There are 10 hidden switches. A switch that is on adds its own fixed numbers to the row, and there is some noise. The rows also spread widely along 11 directions, which tell nothing about the answers.
In the rows, zero is written as 128.
Known rows, each followed by its switches (1 for on, 0 for off):
[101 141 157 136 114 164 187 129 153  97  73 141 125 158 165 147 148  93
 102  94 136 160 143  47 122 116 116 119] -> 0 0 1 1 0 0 1 1 0 1
[ 89 113 145  85 107 127 148 133 124  97 112 129 116 130 169 165 127  88
 117  80 179 107 124 109 111 143  88 128] -> 0 1 0 0 1 1 0 1 0 1
[131 113  88  85 137 102 181 150 148 103  90 124  99 206 169 117 129 118
 169 121 134 161 117  88  61 144  81 141] -> 1 1 1 0 0 0 1 1 0 1
[117 125 174  90  94 145 128 124 171 138 108 133 140 177  96 196 132  92
  98  79  73 134 140 128 114 147 138 103] -> 1 0 1 0 1 0 0 0 1 1
[106 134 157 101  82 151 130 123 132 139 137 125 169 134 105 159 149 105
 106 104 170 127 173  94 170 133 124 119] -> 0 0 0 1 1 0 0 0 0 0
[150 107 143  81 101 109 139 151 144 108 109 165  77 183 164 128 148  79
 134 100 128 113 127  99 126 112 139 139] -> 0 1 0 1 1 0 1 1 0 0
[117 165 113 119 125 145 135 148 183 100  84 152 145 168 108 152 130 100
 122 120  94 150 162  87 141 119 124 109] -> 1 0 0 1 1 0 1 0 0 0
[106 136 147 111 111 139 172 167 115 115 104 125 113 146 175 154 118 111
  78 121 162 163 136  80 148 103 104 135] -> 1 0 0 1 1 0 0 1 0 0
[146 131 166  91  95  83 110 108 130 116 123 166 125 145 163 144 140  87
 139 138 168 104 168 101 150  90 102 132] -> 0 0 0 1 0 1 0 1 0 1
[140 130 137  82 131 122 158 147 110  93 129 132 106 159 138 166 128 108
 107  94 139 148 193  90 103 131 120 114] -> 0 0 0 1 1 1 1 1 0 1
[107 128  63 117 175 152 120 173 126 127 137 133 124 126 111 168 126 110
 122  98  79 126 158 108 119 134 146  93] -> 1 0 1 0 0 1 0 1 0 1
[138  99 105 112 121  83 168 189 129 111 117 142  66 125 226 142 144  84
  72 106 138 151 143  36 151  76 157 128] -> 0 0 0 1 1 0 1 0 0 1
[ 97  96 109  93 127 104 104 177  92 154 160 129 104 117 177 170 112 103
  89 110 118 110 111 136 146 112 128 119] -> 1 0 1 0 0 0 0 1 0 1
[112 116 136 103 125 132 164 142 107 137 131 117 136 158 132 127 138 141
 140 133 154 147 127 118 109 137 102 139] -> 1 0 0 0 0 0 1 1 0 0
[ 90 103 135 113 118 100 171 101 144 108 113  99 144 120 164 156 135 121
 106 107 118 152 122 107  68 143  95 129] -> 0 0 0 0 0 0 1 1 0 0
[120 125 167  98  90 117  98 125 131 142 139 145 143 116 140 209 128  82
  66  91 112 125 174  96 163 106 144  93] -> 1 0 1 1 0 0 1 0 0 1
[ 77 156 160 177 143 208 163 173  75 148 124 143 132 107 154 108 142 133
 114 143 198 129 120  88 198  93 123 134] -> 0 0 0 0 0 0 0 1 0 0
[138  98 214  88  86 161 172 162 115 154 119 147  86 179 140 174 164  97
  80  69 133 131 122  95 135 112 160 128] -> 1 0 1 0 1 1 1 1 1 0
[121 142 168  95 134 134 139 161  67 129 148 144 115 162 142 140 120 130
 118 138 164 129 175 119 142 111 113 130] -> 0 0 0 1 1 1 1 1 0 1
[156  81 195 100 114 104 151 107 133 103  99 174  62 172 171 116 151  90
 150 116 131  83  87 128  91 109 137 156] -> 0 0 0 0 1 0 0 1 1 0
[ 85 109 111 100 108  82 144 154 166  97  76 137 102 141 231 162 104  73
  80 112 127 135  94  77 126  97  92 137] -> 1 0 1 1 1 0 0 0 0 1
[136 121 102  76 124 108 153 173 125  91 105 153  83 172 185 154 124  81
 123  95 167 134 160  54 121 111 107 126] -> 1 1 1 1 1 1 1 1 0 1
[127 111 144 110 109 116 166 151 130 155 117 102 119 171 158 153 130 129
  80 126  91 181 128  94 109 110 136 134] -> 1 0 1 1 0 0 0 0 0 0
[ 95 122 107 101 144 127  72 145  66 136 203 132 141  59 121 200 103  91
  81  91 130  86 203 134 173 128 155  77] -> 0 0 0 1 0 0 0 1 1 1
[122 166 148  75 130 140 117 171  94 118 140 141 127 179 114 169  99 122
 115 127 139 141 187 137 142 124  98 110] -> 1 0 0 1 1 1 1 1 0 1
[137 157 130 124 146 143 132 131 104 107 142 135 141 137 105 163 105 123
 111 119 141 147 229  75 132 124 132  95] -> 0 0 1 1 1 0 1 0 1 0
[116 117  92 128 185  97 166 131 107  75 111 115  98 108 184 157  88 130
 108 133 111 158 138 106  58 122  96 116] -> 1 0 0 0 0 0 0 1 0 1

New rows, each followed by its switches (1 for on, 0 for off):
[120 112 153 114 126  77  84 111 141 142 137 156 131 131 149 154 130  98
 115 141  44 102 135 148 122  99 152 118] -> 0 0 0 1 0 0 1 0 0 1
[124 123 140 100 129 133 143 151  98 131 148 111 117 126 131 191 109 114
  68  97 110 158 176 111 126 127 149  96] -> 1 0 0 1 0 0 0 0 1 1
[115 106 183  90  89 146 149 106 140 144 131 118 154 148 100 177 168 101
  97  81 115 130 165  99 118 144 149 120] -> 0 0 0 1 1 1 0 0 0 1
[144 114 174  92 101  93  88 100 162 135 113 180 127 157 131 163 150  85
 150 120 102  86 134 123 129 103 133 120] -> 1 0 1 0 0 1 1 0 0 1
[132 148 155 123 149 149 173 133 104 107  99 135 114 182 140 104 128 141
 156 150 161 149 148 103 107 119 102 141] -> 0 0 0 1 0 1 0 0 0 1
[ 97 118 163 118 140 104  84  98  92 108 158 137 140  42 152 252  89  84
  51  82 105 103 200 102 114 112 128  75] -> 1 1 1 0 1 1 1 1 0 1
[126 108  94  89 134  84 127 155 136 140 130 140 120 169 147 117 137 118
 168 150 119 123 126 112 111 126 119 142] -> 1 1 0 0 1 0 1 0 0 1
[105 124 171  47  75 140 125 158 121 137 119 145 115 205 136 145 123  90
 135 102 179 105 113 144 154 144 102 136] -> 1 1 0 1 1 0 0 0 1 1
[106 126 169 108  95 149 138 103 142 108  97 136 138 143 140 169 124  93
 105  95 159 123 128  99 129 129 105 123] -> 1 0 1 1 0 0 0 0 0 0
[108 144 129 133 130 134  89 132 125 134 143 157 158  93 126 195 118  85
  85 119 104 115 200  77 179  94 144  92] -> 1 0 1 1 1 0 0 1 0 1
[137 142 146 121 115 163 120 124 129 118 136 161 133 113 102 164 153  85
 133  83 160 108 186  87 167 127 142  95] -> 0 1 0 0 0 0 0 1 0 1
[129 102 130  80 121 121 153 130 139 104 124 126 119 137 126 191 142  95
  88  71 107 142 174  78  95 138 148 107] -> 1 0 0 1 1 1 1 0 0 1
[102 131 161 149 151 144 125 117 119 116 108 162 127 116 145 150 118 109
 107 146  90 114 129 112 131  94 138 127] -> 1 0 0 1 1 0 0 1 0 0
[139  89 153 118 142  86  97 109  81 106 153 191  90  67 194 149 148  75
 124 123 163  58 165  80 153  71 157 121] -> 0 0 0 1 0 1 1 1 0 1
[117 114 150 114 126 118 171 110 142  88  81 139 114 142 180 165 131  93
 108 101 145 146 155  38  87 115 110 126] -> 1 1 1 1 1 1 1 0 0 1
[105 108 165 104 133 130 140 113  95 119 122 137 117 142 157 168 107 100
 113 115 134 118 146 103  97 127 114 127] -> 1 1 1 1 1 0 0 1 1 1
[ 62 128 117  99 128 165 125 150 121 120 139 120 152 118 121 178 124  93
  87  80 115 117 144 125 141 152 124 104] -> 0 0 0 1 1 0 0 1 0 1
[169 124 138  79 121  86 105 136  90 139 177 136 128 135 113 169 113 122
 130 139 163 125 211 116 143 121 128 109] -> 1 0 0 0 1 0 0 0 1 1
[109 166 117 141 196 156 131 135  46  69 135 144 112 108 153 151  59 120
 128 134 192 123 212  84 120 123  89 102] -> 0 1 1 1 1 0 0 1 1 1
[ 82 137 112  97 136 159 109 134 141 120 130 134 163 139  92 177 120 100
 115 103  85 117 153 135 128 154 121 102] -> 1 0 0 1 1 0 0 1 0 1
[ 69 123 135 122 142 141 155 143  94 111 119 118 131 114 167 150 106 125
  88 126 151 140 125 102 120 125 106 132] -> 1 0 0 1 1 0 1 0 0 0
[114  81 134  96 129 125 105 144 135 160 128 176 106 174 140 116 160  93
 169 132  97  66  77 140 132 117 145 149] -> 1 0 1 0 1 0 0 1 0 1
[101 139 109 107 130 140 169 133 132 110 114 106 155 156 131 154 131 117
 120 108 145 162 188  61 105 138  95 120] -> 0 0 1 1 1 1 0 1 0 1
[ 70 104 175  96 112 135 101 118  84 137 156 137 142 113 152 172 113 101
  92 104 140  85 129 141 136 130 115 126] -> 0 0 1 1 1 0 1 1 0 0
[ 70 118 161 150 131 188 166 128 112 153 125 115 156 116 119 139 156 126
 112 111 125 132 119 100 129 137 137 132] -> 0 1 0 0 1 0 0 1 0 0
[136 143 182 107 109  88  87 139 142 129 102 199 101 171 174 140 115  78
 136 160 105  93 130 123 166  68 133 132] -> 1 1 0 1 1 0 1 0 1 1
[164 131 194 143 118 148 136 113 121 117 110 183 106 129 140 163 153  88
 101 112 135 125 179  52 157  77 165 112] -> 1 0 1 1 0 0 1 1 0 0
[ 84 132 156 148 137 143 116 123 147 127  99 166 132 132 154 148 140  92
 111 121  67 102 117 107 133  92 142 121] -> 0 0 1 1 0 1 1 1 0 0
[161 128 126  82 130 132  83 131  99 123 174 160 126 116  79 192 132  91
 123  91 132  91 221 117 158 121 166  85] -> 1 0 0 1 0 1 0 1 1 0
[130 113 177  95 109  99 103 111  82 158 176 134 143 127 132 168 121 114
 120 134 155 105 186 123 140 118 117 119] -> 0 0 1 0 1 0 0 1 1 1
[152 118 125  76 126 108  94 169  87 143 168 162 101 164 130 156 117 103
 124 126 131 103 181 117 158 106 150 117] -> 1 0 1 1 1 0 1 1 1 0
[ 94 128 150 122 103 111 130 135 111 165 146 119 158 110 163 157 136 109
 102 133 144 134 171  82 163  97 134 123] -> 0 1 0 1 0 1 0 0 1 1
[116 129 151  61 109 125  93 150  95 177 166 132 140 201  98 124 129 125
 171 137 127  98 145 181 137 144 125 133] -> 0 1 0 1 0 1 0 0 1 1
[ 89 121 116 123 148 109 112 120 117 134 137 141 146 119 152 139 125 110
 155 142 129  92 143 116 119 115 105 125] -> 0 0 1 0 0 1 0 1 1 1
[170 153 179 109 131 112  99 110 134 127 135 149 140 152  85 211 112 114
 103 123  62 144 221 123 112 110 135  89] -> 1 0 1 0 1 1 0 1 0 1
[141 132  93 144 160 111 137 135 156 120 117 127 121 142 133 160 127 111
 123 118  44 162 172  84  88 117 142 102] -> 0 1 1 0 0 0 0 1 0 1
[126 129 166 128 117 127 125 126 138 148 124 158 140 150 135 155 153  96
 110 127  83 129 173  79 145  98 153 120] -> 0 0 1 1 1 0 1 1 0 1
[117 113 134 136 164 148 178 123  67 121 139 114 128 118 144 145 121 146
 119 138 178 153 172  65  97 129 109 129] -> 1 0 1 0 1 0 0 1 0 1
[ 72 163 127 112 121 135 126 177 103 139 133 121 151 149 162 149  96 122
  94 137 157 148 161 102 170 114  89 120] -> 0 0 1 1 1 0 1 0 0 1
[ 96 116 148 126  95 126 102 142 113 161 150 152 148  99 158 148 147  93
 112 127 177  89 143  88 198  93 126 130] -> 0 0 1 0 1 0 0 1 0 0
[108 117 142  70  97  80 107 176 107 148 156 128 109 149 179 174 104  94
  80 110 116 126 149 131 149 112 130 120] -> 0 1 0 1 1 0 1 0 1 1
[166 142 170  96 121 123 109 133 125  97 111 181  96 163 129 169 119  91
 115 109 136 112 178  95 141  98 135 112] -> 1 0 1 1 1 1 1 0 0 0
[ 66 122 113 134 125 126 101 134 152 167 137 140 175 101 131 144 164 100
 134 131  91  92 123 118 161 110 136 120] -> 0 0 0 0 0 1 0 1 0 1
[ 89 139  83 112 145 108  80 145 134 107 146 140 146  93 138 186  96  92
 105 103 112 106 176 111 145 127 116  86] -> 0 0 1 0 1 0 1 0 0 1
[ 87 114 162 145 121 105 100 137 120 181 136 141 142 115 179 151 129 102
  88 152  73 118 128 101 160  79 155 133] -> 0 1 1 1 1 0 0 0 0 1
[ 84 121 140  93 103 142 142 156 137 170 126 123 160 182 126 152 147 113
 111 123  94 146 138 103 134 133 126 130] -> 1 0 1 1 1 0 1 1 0 1
[117 140 159  92 152 144 117 144  44 122 159 132 124 138 133 175  84 131
 105 130 167 124 187 129 126 124 100 116] -> 1 0 1 1 1 1 0 1 0 1
[119 128 149 102 110 129 143 156 179 100  69 161  86 176 162 159 131  79
 116  94  96 121  89 118 115 110 119 133] -> 1 1 0 0 1 1 0 1 0 0
[ 89 139 143 140 143 176 157 131 153  83  76 159 124 129 138 162 132  88
  95  94 104 129 128  81 125 118 132 112] -> 1 0 0 1 1 0 1 1 0 0
[118 145 133 110 123 126 120 144 127 101 106 168 114 154 161 125 124  85
 151 133 167 103 149  93 158 107 102 132] -> 0 1 0 1 1 0 0 1 0 1
[118 145 129 122 164 145 108 143  86 110 135 161 117 126 135 143 102 113
 134 143 135 106 155 129 145 110 121 112] -> 1 0 0 1 0 0 0 1 0 1
[ 99 141 113 129 134 161 116 136 138 161 139 135 177 132  78 140 150 125
 151 137 113 123 151 117 156 137 136 112] -> 1 0 0 0 0 0 0 0 0 1
[121 128 129  96 123  85 109 138 136 149 127 145 141 170 148 148 130 112
 135 153  84 132 155 111 122  99 114 127] -> 1 0 1 1 0 1 1 1 0 1
[150 140 144 144 137 107 125 133 147 130 109 161 114 147 143 118 145 117
 149 156 110 119 139 106 142  80 138 132] -> 0 0 0 0 0 1 0 0 0 0
[ 74 125 156 142 128 154 143 129 117 150 118 129 153 133 149 144 139 116
 103 131 111 125 131  93 134 105 125 137] -> 0 0 1 1 1 1 0 1 0 0
[137 119 195  80  54  94 127 117 152 147 116 158 143 171 149 153 160  91
 116 133 150 124 145  94 164  95 117 144] -> 1 0 0 1 1 0 1 1 0 0
[107 166 138 133 146 149 127 163 117 121 108 146 130 148 138 143 103 126
 111 154 125 140 150 110 157  93 115 125] -> 1 0 0 1 1 1 0 0 0 0
[141 139 114 123 150  88 161  75 179  54  72 148 137 169 149 138 122 102
 159 138 100 152 188  55  51 124  86 122] -> 0 0 1 1 1 0 1 1 0 1
[ 74 143 134 137 151 172 136 156 124  95 101 155 112 118 158 148 114  95
 112  95 143 110 117 107 142 128 117 110] -> 0 1 0 0 1 0 1 0 0 1
[161 106 205  82 130 117 132 129  85 126 133 157  79 174 137 157 119 112
 115 126 118 112 151 138 105 108 150 132] -> 1 0 0 1 1 1 0 0 1 1
[109 139 182 151 116 145 154 129 124 140 107 149 144 120 153 156 137 103
  87 142 137 144 164  56 171  79 147 121] -> 1 0 0 1 1 0 0 0 1 1
[128 120 175 101  90 124  91 111 135 175 162 134 170 133  84 186 155 108
 109 109  95 109 184 125 146 122 147 111] -> 0 0 1 0 1 1 0 1 0 0
[140 163 110 108 114 101  57 155 124 148 151 176 143 135 123 136 118 101
 167 165 164  92 170 131 208  89 105 118] -> 1 1 0 0 0 0 0 1 0 0
[132 102 122  58 118 127 112 145 125 133 141 141 115 185  98 154 136 105
 155  94 129  94 131 146 105 155 116 129] -> 1 0 1 0 1 1 0 1 0 0
[163 124 193  77  84 107 114 120 158 119 110 156 101 177 134 195 127  81
  98  87 102 127 143 132 121 116 122 108] -> 1 0 1 0 0 0 0 1 0 1
[105 104 113  81 104 117 176 129 134 129 119  89 151 164 138 160 138 122
 109 107 144 167 159  68  86 143  96 138] -> 1 0 1 1 1 1 0 1 0 0
[ 86  88 152 110 144  89  97  86  87 115 138 169 135  83 186 154 122  90
 138 146 158  60 140  94 119  96 107 138] -> 1 0 1 1 1 1 1 1 0 1
[129 120 142 154 126 167 172 144 134 157 113 138 133 136 124 128 173 116
 114 128 122 155 158  36 157 100 178 133] -> 1 1 0 1 1 0 0 0 0 0
[118 160 184 141 140 190 160 143  94 122 111 144 128 151 117 148 126 132
 101 131 131 156 156 106 142 111 131 117] -> 1 0 0 1 0 0 1 1 0 0
[163 150 125 133 152 164 160 150 107  97 114 159  95 162 128 122 135 115
 156 115 180 136 180  69 139 114 122 113] -> 0 0 1 0 0 0 0 1 0 1
[125 106 154 106 106 119 123 132 129 160 127 144 129 166 138 135 143 112
 123 139 111 121 126 104 140 106 142 146] -> 1 0 1 1 1 0 0 0 0 0
[ 97 124 100 107 126 136 101 187  86 150 160 145 115 101 169 166 116  92
 105 106 179 103 141  98 190 108 124 110] -> 1 1 1 0 0 0 0 1 0 1
[111 121 103 100 127 113 137 159 126 119 116 134 110 143 173 163 121  95
 106 105 121 137 145  80 119 109 119 121] -> 1 1 1 1 0 1 1 1 0 0
[ 77 154 142 127 158 129  91 118 106 122 143 130 162 103 120 174  93 126
 118 138  97 107 155 171 116 129  94 101] -> 0 0 0 0 0 1 0 1 0 1
